All groups share one centre, and each spreads out both ways along 11 directions, with some noise.
Known rows, each followed by its group:
[ -8  -6  17   7   8  -5  17  11  -5  -5  -6 -21   2  -2   6  12  -2   0]
Rodiz
[  7   1   2 -13  -7  -2  -6  15 -10   1   1   8  12  19   6  -4   2   5]
Lata
[ 10   0  -8 -11   2   9  -5   8  16  10  11  -1  11   5  -1   0  30  -6]
Norim
[  9  -8 -13  -2   7   0  -1   1 -11  23  -5 -13  -3 -11  -8  -5  -8  -4]
Lata
[-14  -5   8   3   1   7 -16 -11  -2 -11  -1  -8  -5 -11  17   7  -7  10]
Pev
[ -3  -3  -7 -14 -18   4  22   8  11 -10  -8  -3 -12  -6  22   1 -17   9]
Ged
[ 17  -8  -6  -1  -4   2   8 -11  12  -7   6 -11  -4 -12   2  11  27   8]
Roso
[ -3  -7  11  14  -4  13  -8   1  -9  -7   5  -4  -6  16  -8 -11   6  -9]
Norim
[ -2   0  -6  -5   2  -5   7   3   6 -11  -3   2  -6  -5   0   1   5   6]
Ged
[  2   0  -1 -31  18   4   1   5  -3   8  -9   1  -4 -12 -12  -1  -9  19]
Ged
[  0   5  -3   2   5 -15  14  -5   3   5   2   3  15  -2  -6   7   8  -1]
Lata
[ -5   0   8  -5  11  -7   4   9  -1   4  -8  -6   1 -20  -6   6 -11  -4]
Rodiz
[ -3  -8   7 -19 -17  10  10  16   3  -3  -8 -18 -11   0   5 -11   1  10]
Ged
[  4  -4 -17  -8   4 -10   2   5 -14  12  -4   5   6   5  -8  -9  -2   2]
Lata
[ -5  -2   6  16 -10   5   2  -1   8   6   3   8  -8   2  -7  -4  -7 -19]
Norim
[  8 -11   4 -14  -2  -8   6  -1 -13   0  -5  11  17   6   0   7   5   9]
Norim
[ 1  2  9 -1 -6  5 -7  8  4  6  2  7 -7  9 -2 -2 -8  0]
Ged
[ -8   4 -20  -8  21  -2  13  -8   1  -3  -4   6  -6 -10  -9  -5  -7   8]
Lata
[ -9  -2   6   2 -22   8 -22   7  -6 -13  13  -4 -12   9   3 -19   7   9]
Ged
[ -2  -1 -14   0  10  15  -3   0   2   4   7   4 -16   0 -16 -17  -3  -2]
Norim
[11  3 10  1  0  4 12  9  2 -1  3 -1  2 11 -1  6  3 -3]
Pev
[ -3 -18  -8  -8 -12 -18 -11   3 -16 -20 -10  11  -8  -8  -2  -5   3  14]
Pev
[ -6 -21 -12  -2  -7  -8   4   5 -19   6   5   6   4  10  -3 -10   2   8]
Rodiz
[ -4   3  -7 -18   7   5   6  -8   2 -14 -15   9   8  -2   4  -3   2   2]
Lata
[  9   0  -9 -10 -12 -19   0  16  -1   3  -4  -4  -4   3   5  -1   4  13]
Rodiz
[ 11  -1   2  -8  10 -15   5  20   4  -3  -6   6  -6  -3 -13   9   5   3]
Ged
[ 18  -2  -3 -14   3 -12   7  15   0  -9 -10  -8  -8  -5 -12   2  15  10]
Roso
[  9  -5   9   2  -2  -2   4  -9  -6   4   2 -18  10  -1  12  16  10  11]
Lata
[  8   1 -11  -8  -1   3 -11   5  -4  -8  -4  11  -4  -7  -3  -8  -3  -5]
Rodiz
[ -8   2   7  -8   4   4   4   3  10  11   0   4  -1  -9  -1   4 -11   1]
Norim
[ 16  -1  10  -7  -3  -2 -11  21 -17   2   8   5   3   8  -7   0  -1   6]
Lata
[ 15   6  10  -7  17  19   2   4 -15  -9  10 -28   3 -14 -13  -3  12   5]
Pev
[-4 -9 -9 -7 -1  4  9  3  0 -7  4  6  0 -7 -1 -4  1  0]
Rodiz
[  8   5  -7  -8   5 -12  19   5  10  11   2 -13  -3  -5  -1  10   6  17]
Rodiz
[  5   6  -7  -3  -3  -4  14  -2  -1 -10   3 -13  -2   4  -1  -5  13  13]
Roso
[ -2  -7  -4  -5   2   3   0  -1   1 -10  -5  -2  -7   1  -4  -7  12   4]
Roso
[  1   3  19   6   2  -1  -5  -3  -1 -15  -1  15  -5  25   1  10   0  11]
Roso
[  1   3  -4   0   7   3  -3  -6  -5  -1   4 -15   7 -10   0  -2   9   1]
Pev
[  8  -6  -1 -12   5   5   1  -2 -13 -20  -5   7   9  -5  -1   1   5   1]
Rodiz
[  3  -8  -6  24   6  15  10  -8  -2 -11   2 -20 -14   9  -8 -10  16 -13]
Pev
[ 23 -16   3 -10  -2   2   7  14 -19  -9  -7  -6   1   7  -8  -1  10   1]
Ged
[  7  -6   1  -4  20   7  10   2 -11 -19  -3 -25  -6 -22  -2   7   5   8]
Pev
[  8 -10   1   6   3   5 -10 -10 -13   3  -3  11  -2   4 -12  -2  -3  -6]
Pev
[-17   2  -5  -7  -7  -2   8   3  -9  -6   2  -7   6  -2   8 -12  -7   7]
Roso
[  2  -4  10 -34   1   6  -5   7 -11  -8  -2   9  -4  -9 -13  -8  -7  25]
Norim
[  9  -1  11  -7   0  21 -12   2  -9 -25   0  10   1  -7  -5  -5   0 -11]
Rodiz
[ -1   0  -7  -9   0 -14 -12   5 -11  -4  -5  -7   3  -2   2  -5   8  12]
Norim
[-10  -2 -15   9  -9   9   8 -15  15 -12   5  13 -12   7 -13 -19  17 -10]
Norim
[ -1   8  -2  -8  -4 -24   2  13  -7  10 -11   8  15  -8  -8  -4  -8 -10]
Roso
[ 11  -6   1  -3 -13  -6 -23   7 -12   1   0  15   3   3  -6  -6   2  -6]
Lata
[ 14   5  -3   8  -7  11  10  -5  -5 -21   6   6 -26  -7 -15  -9 -15   3]
Norim
[  0   6   7  -6  -2  -3  -3  -3   2 -17  -7  -1  -1  -1   1   0   6   7]
Rodiz
[ -8  12   2 -23  -9   3 -14   0  -7  -9  13  -5   8  -3  -2 -17  12  24]
Pev
[  7   3  10   7  -9   0  -8   8  -3  -4   1  -4 -10  -8  -8  -3  -6  -8]
Norim
[  1  -4  -1  -1   1  -7   5  -5  10 -10  -4   7  -5   0   4  11   7   9]
Roso
[ -3  -4  -5   7  -4  -5   1  14 -12  -2  -3  -3   0   9  -6 -14   0 -13]
Roso
[  3  -1  13  10  -1  11   6  -3   6 -11   2 -18 -11 -10  -2   4   6  -5]
Lata
[ -2   4  -5   9  10  17   4 -14  -7   5  15  -6   0   3   4  -1  -8   4]
Roso
[ 11   8  -7  -4 -12  -7  -4   4   4 -12  -1  -3 -12  13   1  -6  15  15]
Rodiz
[  1  -9   5  -8   3   3   4  -9 -16  -5   2   5  14   4   0   2   5  10]
Rodiz
[ 13  -6   8  -2  10   0   0  15 -13  -5  -5 -12  -1  -8 -16   0   8  -8]
Norim
[ 14  -2   3   1   0  -1  -2 -11 -20  -2   2   8   9   6   1   6  -7   8]
Norim
[ -1  -6 -12   1  17   3   3 -20 -14  -9  -1   0   4   0  -2  -1   4   9]
Pev
[ -5   3   9   3   9  11  -4 -10  -1  -6   3   6  -2  11   0   2  -5   5]
Roso
[ 19   0   7   4   7   4  20  -6  -5  -6  -1   3  11  11 -15   4  16  -9]
Pev
[-10 -22  -6  -1   3   6  -2  12   1 -16  -4   4 -22   3   9   1  -7   9]
Roso
[  2  -7  12 -11 -18  -3   9  15  -4 -12  -6 -15  -1   5   4  -4  11  10]
Ged
[  8  -2   6   7  -7 -15  -8   9  -9  17  18  -7   1   2   0   9   2  16]
Lata
[  3 -10  -1  -2  -8   9   9  13   5  -4  11   4  -4 -14  -9  -4   4 -13]
Rodiz
[  3  -8  11  -3   0  -6  -5 -15 -20   8   5  -8   5 -10 -15   1   5  17]
Lata
[ -6  16  -2   5  27   0  -7  20  12   8  13   3 -26   0 -12   3 -16  11]
Ged
[ 13  -2   6  -2  10   6   4   2 -15  -9   4  -4   7  11   0   7   5   9]
Lata
[  2  -4  -8  -4  -2   2 -13   8  -9   6   4   6  -9   4  -6 -11  -6   5]
Ged
[  4  -6   3  -1  -6   6   2   6  11  -6  -3   4 -11   3  -8  -4  11  -7]
Ged
[ -3  -9  -6 -20  -5   0   3   0  10  -4 -12  13  -7  -1 -10  -9  10   6]
Ged
[ -2  -3  12   0  14  13   7  11   2 -15  -4  -9 -12   1   0   5  -4   0]
Roso
[-15 -12 -17  -6   1 -13 -19  -9  -7  -4  -8  10 -11 -24   1  -5 -12  11]
Pev
[ -2   1  -9 -14  -2 -13  -3   2  -8 -15   4   8   6 -13  -4  -4   7  14]
Pev

New rows. What belongs after each?
[  4  10 -20 -12   4  -5   0  15  21   3   5 -13  -5 -12   6   0  16   5]
Norim
[  2  -3  -8  -8  -6  -8 -12   8  -9   8  -2  -5   0  -5  -2  -8   0   5]
Pev
[  3  -5   5   5 -15  -6 -14  -8   5   6   2  -9  -1  -9  16  12   5   8]
Lata
[ 6 -4 -5  4 -3  1  4 -5 -5 -1 -4  0 12 15  6 -1 12 -9]
Lata
[  3  -9  -6   1  -3   3  -6  17   8  -1   5   0 -24  -1   3   1  -6   7]
Roso
[  8   1   2  -4  -3   3   0   7  -3  -7  -1 -10  -5   5 -10  -9  14   3]
Roso
[  3  -6  13  -9  -9  -6 -11  -1  -8  -9  -9   8  11   2  -7  -1  14  -2]
Roso
[ 14   1   4  -3  16  -7  -8  14 -24   1  -4 -19   3  -6   1   7  -8   9]
Norim
[  1  -5  -3  -1 -18  -3   5  12   2   1  -2  -4  -7   3   6  -6  -3  -2]
Ged
[ 19  -1  15 -11   5  10  -4  10 -10   1  -2 -11   7  -5   3  11  -3   2]
Lata
[-10   5 -14  -3   3  11  10  -8  12  -4   5   9 -22  -6  -6 -12 -13   9]
Norim
[-15  -2  16  -2  11  11  -8 -14  -8  25  10   4  10  -5 -10   1 -15   3]
Rodiz
[  6   1  13   2   1  15  -2   8   5  -7   6   1 -11   6  -3   2  -2  -1]
Ged
[  3   3  10  11  -3  -7  10  26   5   1  14 -13 -17  -7 -15  -1   0  -2]
Lata
[-11  10   7  -6  -3   6  -9  -3  12  -6   4  10  -4  -3   1  -2  -5   3]
Lata
[-20  -2 -13  -2 -12  -5 -12   3   9 -14   6  20 -24 -10  -1 -12 -12  11]
Pev
[ 7  0 -1 -1 -6  2 -1 -1 -7  3  1  0  7 -8  6  3 -8 -4]
Ged
[  7  -6  16  -5  -3 -14   3  -5 -18  -8 -12   4  17  -4  -5  10   4   1]
Norim
[-14   4 -16  -8  -2   4 -15   1   0  16   3   6  -9  -5  -7 -20 -14   4]
Roso
[ -1  -7  -1  -2   1   0  -1   3 -13 -16   3   4  -3  13   9   2  -2  16]
Pev
[  8  12  -1  -5  -5 -10  -8   3  -1  18  -1   3  11  -9 -14  -6   0 -10]
Roso
[ -1  -3  -3   2  -6  -6  -9   8  -3 -13   7  17  -7  -4   1   1  -7   3]
Pev
[ 14   2   7 -16   8   2   1  21  -2 -11  -7  -1  -4 -15  -4   8  -7   2]
Lata
[  6   3   9 -25   9   2 -12   7 -13   0  -6   5   5 -17  -6   2 -14  11]
Rodiz
[ -2 -11  -8 -10   6   1   2 -15 -22 -10  -1   4  12   5   3  -3   5  16]
Roso
[  2  -8 -23   6   1  -8  -4 -20   0  -4 -15  16   3 -10  -9  -6   8 -20]
Lata
[  7  13  12 -14  11  -5  -3   7  10  -7  -8   7 -16   6  -9   8  -2  21]
Roso
[ -8  13  -1  -2   9  20  -4  -6  -1   5  14  -6 -11   5   0 -10 -16  15]
Roso
[  5  -7  -7  -7  -1  -7 -12  -2  -4   6  -5  12   1  -2  -9  -4   6   0]
Roso
[ -2  -4  -3 -13  -4  -3   3  -9  -1  -5  -2  14   6   1  -6  -4   7   9]
Norim
[ -9   7   1   2  -8  -9 -17  20  -5   7  -4  14 -11  16  -9 -17 -16  -5]
Roso
[  6  -1  13   0 -17  -1  -9  11  -2 -11   4   9  -3  10   4   2   1   3]
Ged
[ -4 -14   6  -4  10   6  19   7  -5   2  -5   4  -4   2  -9   2 -11  -1]
Norim
[  1   5 -16   4 -22   7  -7  -2  19   6  16  10  -8   9   8 -11   8  -3]
Rodiz
[  6  -7   5   4   1   6   3 -10  -8  -7  -2   5   0  10 -11  -4   7  -1]
Pev
[  3  -7   2 -14 -16  -8 -12   9  -8   2  -5  -1  -1  -5   0  -6   0   9]
Lata
[ -8  -2  16  13   7   9  -3  -7  -7 -11   1 -14   5  12   1  -1  13  -4]
Norim
[  6   5   3  10 -13  -9  -3  17   9   5   4   8   1   1  -8  -2   6 -21]
Lata
[-13   1  -8 -13  -8   0  -8   2  13   3  -9   2 -15 -19  -3 -12 -11   0]
Lata
[  6  -7   2 -10  -1   1   0   0 -13  -8  -6  -3   2   1  -4  -4   5   8]
Lata
[  9  -2  -1  -1  -3   4   0   7  -7  -7   5  -5  -6  -1 -15 -11  10  -1]
Pev
[  8   2  -9 -13   5   6   0  -6   0   5   7   9   3  -7  -6  -1   1   8]
Rodiz
[-11  12  15   2   8   4   1 -21   4  -2  -1  12  13   4   2  10  -6   1]
Roso
[ -6   9  -2   1  18  15 -12  -5  -3  -9  15  13 -17   2  -9  -5 -15  14]
Lata
[ -5  -6 -11  -5  10   5  -5 -11 -12  -5   0   4  -8  -1  -7  -9  -5  12]
Pev
[-20  10   2  -8 -12 -10   6   8  31  10  -5  -5 -11 -14   2  -4  -2   0]
Ged
[  3   5 -11  -5   8  15 -17 -10   0  11  -4  19   9   6   2  -6 -10 -16]
Lata
[  3  -2  12  -2   6   4  -3  16   1 -16  -1   5 -24  15   3   8  -8  19]
Roso
[ 16  17  -2  14  23   0  -2  -8  -4  -3  -9 -15  -4  11   1   9   1   0]
Rodiz
[  4   2   5 -15  -6  12  -6  -6  -3  -5   8  12  -2   5  -2  -5  -3  16]
Norim
[  6   2   1  -8  -3  -1  -3 -10  -7  -6   1   6   7   2   0   1   6  10]
Norim
[ -3   0 -14  -7  -4 -15   7   2  -2  -4  -2  -1   7   7   8  -2   9  11]
Pev
[ -7   5   3 -10 -11  -8  -1   8  19   7  -6  12  -7  -4  -2   0  -6   1]
Ged
[  6   2   3  -4  -5 -10  -7  17  -2  -2  -7  -3  -6  -7  -3  -1  -2  -2]
Rodiz
[ -5  -5  -8   1  -5   8  -5  -4   1  -1   0   4 -23  -4 -23 -23   2  -2]
Pev
[  8   8   3   7   4  -4   7   5  -1   5   0  -5   7  -3  -7   2   0 -13]
Roso
[ 14 -10  -8   5  -5  -3 -16  15  -7 -17   4   2 -19   3   9   5   0  10]
Lata
[  5  -9   4   1   3   4  -4   3 -13  -7  -1   2   1   8  -4  -1   2  -2]
Roso
[ -2  -3 -10 -15  -3  12 -11  -1  -5  -7   2  17   3  -8   6  -8  -9   0]
Rodiz
[ -6  -8   3  -2  20   4  15   8  -7 -23  -9  -3  -9   8   3   5  -5   9]
Roso
[  4  12  -3  -1 -21  20   8 -12  24 -27  16  10 -20  -1  -5 -13  14   4]
Norim
[-14 -19  -9  -5 -14  15 -21   0  -9  -4  11   4 -15   5   9 -17  -4  13]
Roso
[  4  -2 -11   5   6   1   2  -6  -6   2   1   2   5   5   3   0   0  -3]
Rodiz
[-11  -3  13  -5 -19   3   1  11   7 -24   1  -3  -9   0   6  -6   7   5]
Rodiz
[  3   1 -15 -12   4 -15  -9  -5 -15   9   0   7  20  -6  -1  -1   3   8]
Pev
[ 18   7  -3 -17  -4 -13  10  -6  -6  -6  -6  14   3 -22  -5  10 -14  13]
Norim
[ 15  -2  -3   4   7  -6   5   4   5  -2  -7  -2  -4  -2 -13   5  14 -10]
Roso
[ 21  -3  -9 -11  -8  -1   7   9   4  -2   6   7   3 -12  -8   1  12  -5]
Rodiz
[ 14   0   2 -20  25  17   0  13 -27 -24  10  -7 -13  -7   4   7 -20  35]
Ged
[ -9  -4   4   0  -4   7  -4   2  -4 -25   8   1 -12   6  11  -1  -2  18]
Pev
[15  7 11  5  8  8 -1 -8  8  4  4 -2  2 -6 -6 13  7 -6]
Roso
[  6   0 -11   0   3   1   1   0   1  11  -4   0   8   5   5   0   0 -10]
Lata
[ -4   4   6  -3  -3 -18   4   2   3 -11 -14  -8   2  -3   6   7   6   6]
Rodiz
[ 14   3 -16   4  10   2   5  -4   1 -12  -6   3   1  -4  -1   2   6 -12]
Rodiz
[ -4  11   4 -16 -13  -2 -17   8  -5  16   0  -2   9 -13 -13 -19  -4  -6]
Roso
[  5  -3   6  -5  -1  -3   2   3  -5 -22  -3   0  -3  -3  -1   4   8  10]
Lata
[13 -8 10  6 -2  8 -5  8  1 -1  5 -4 -5 -4 -2  9  5 -8]
Roso
[ -2  -9   8 -11  -5 -11  -5  -2  12  -5 -14  11   6 -17  -1  12  11  -5]
Roso
[ 18   7 -17 -12  11  -9  10   1   4  15   1  -1   2 -11  -4   9   0   9]
Rodiz
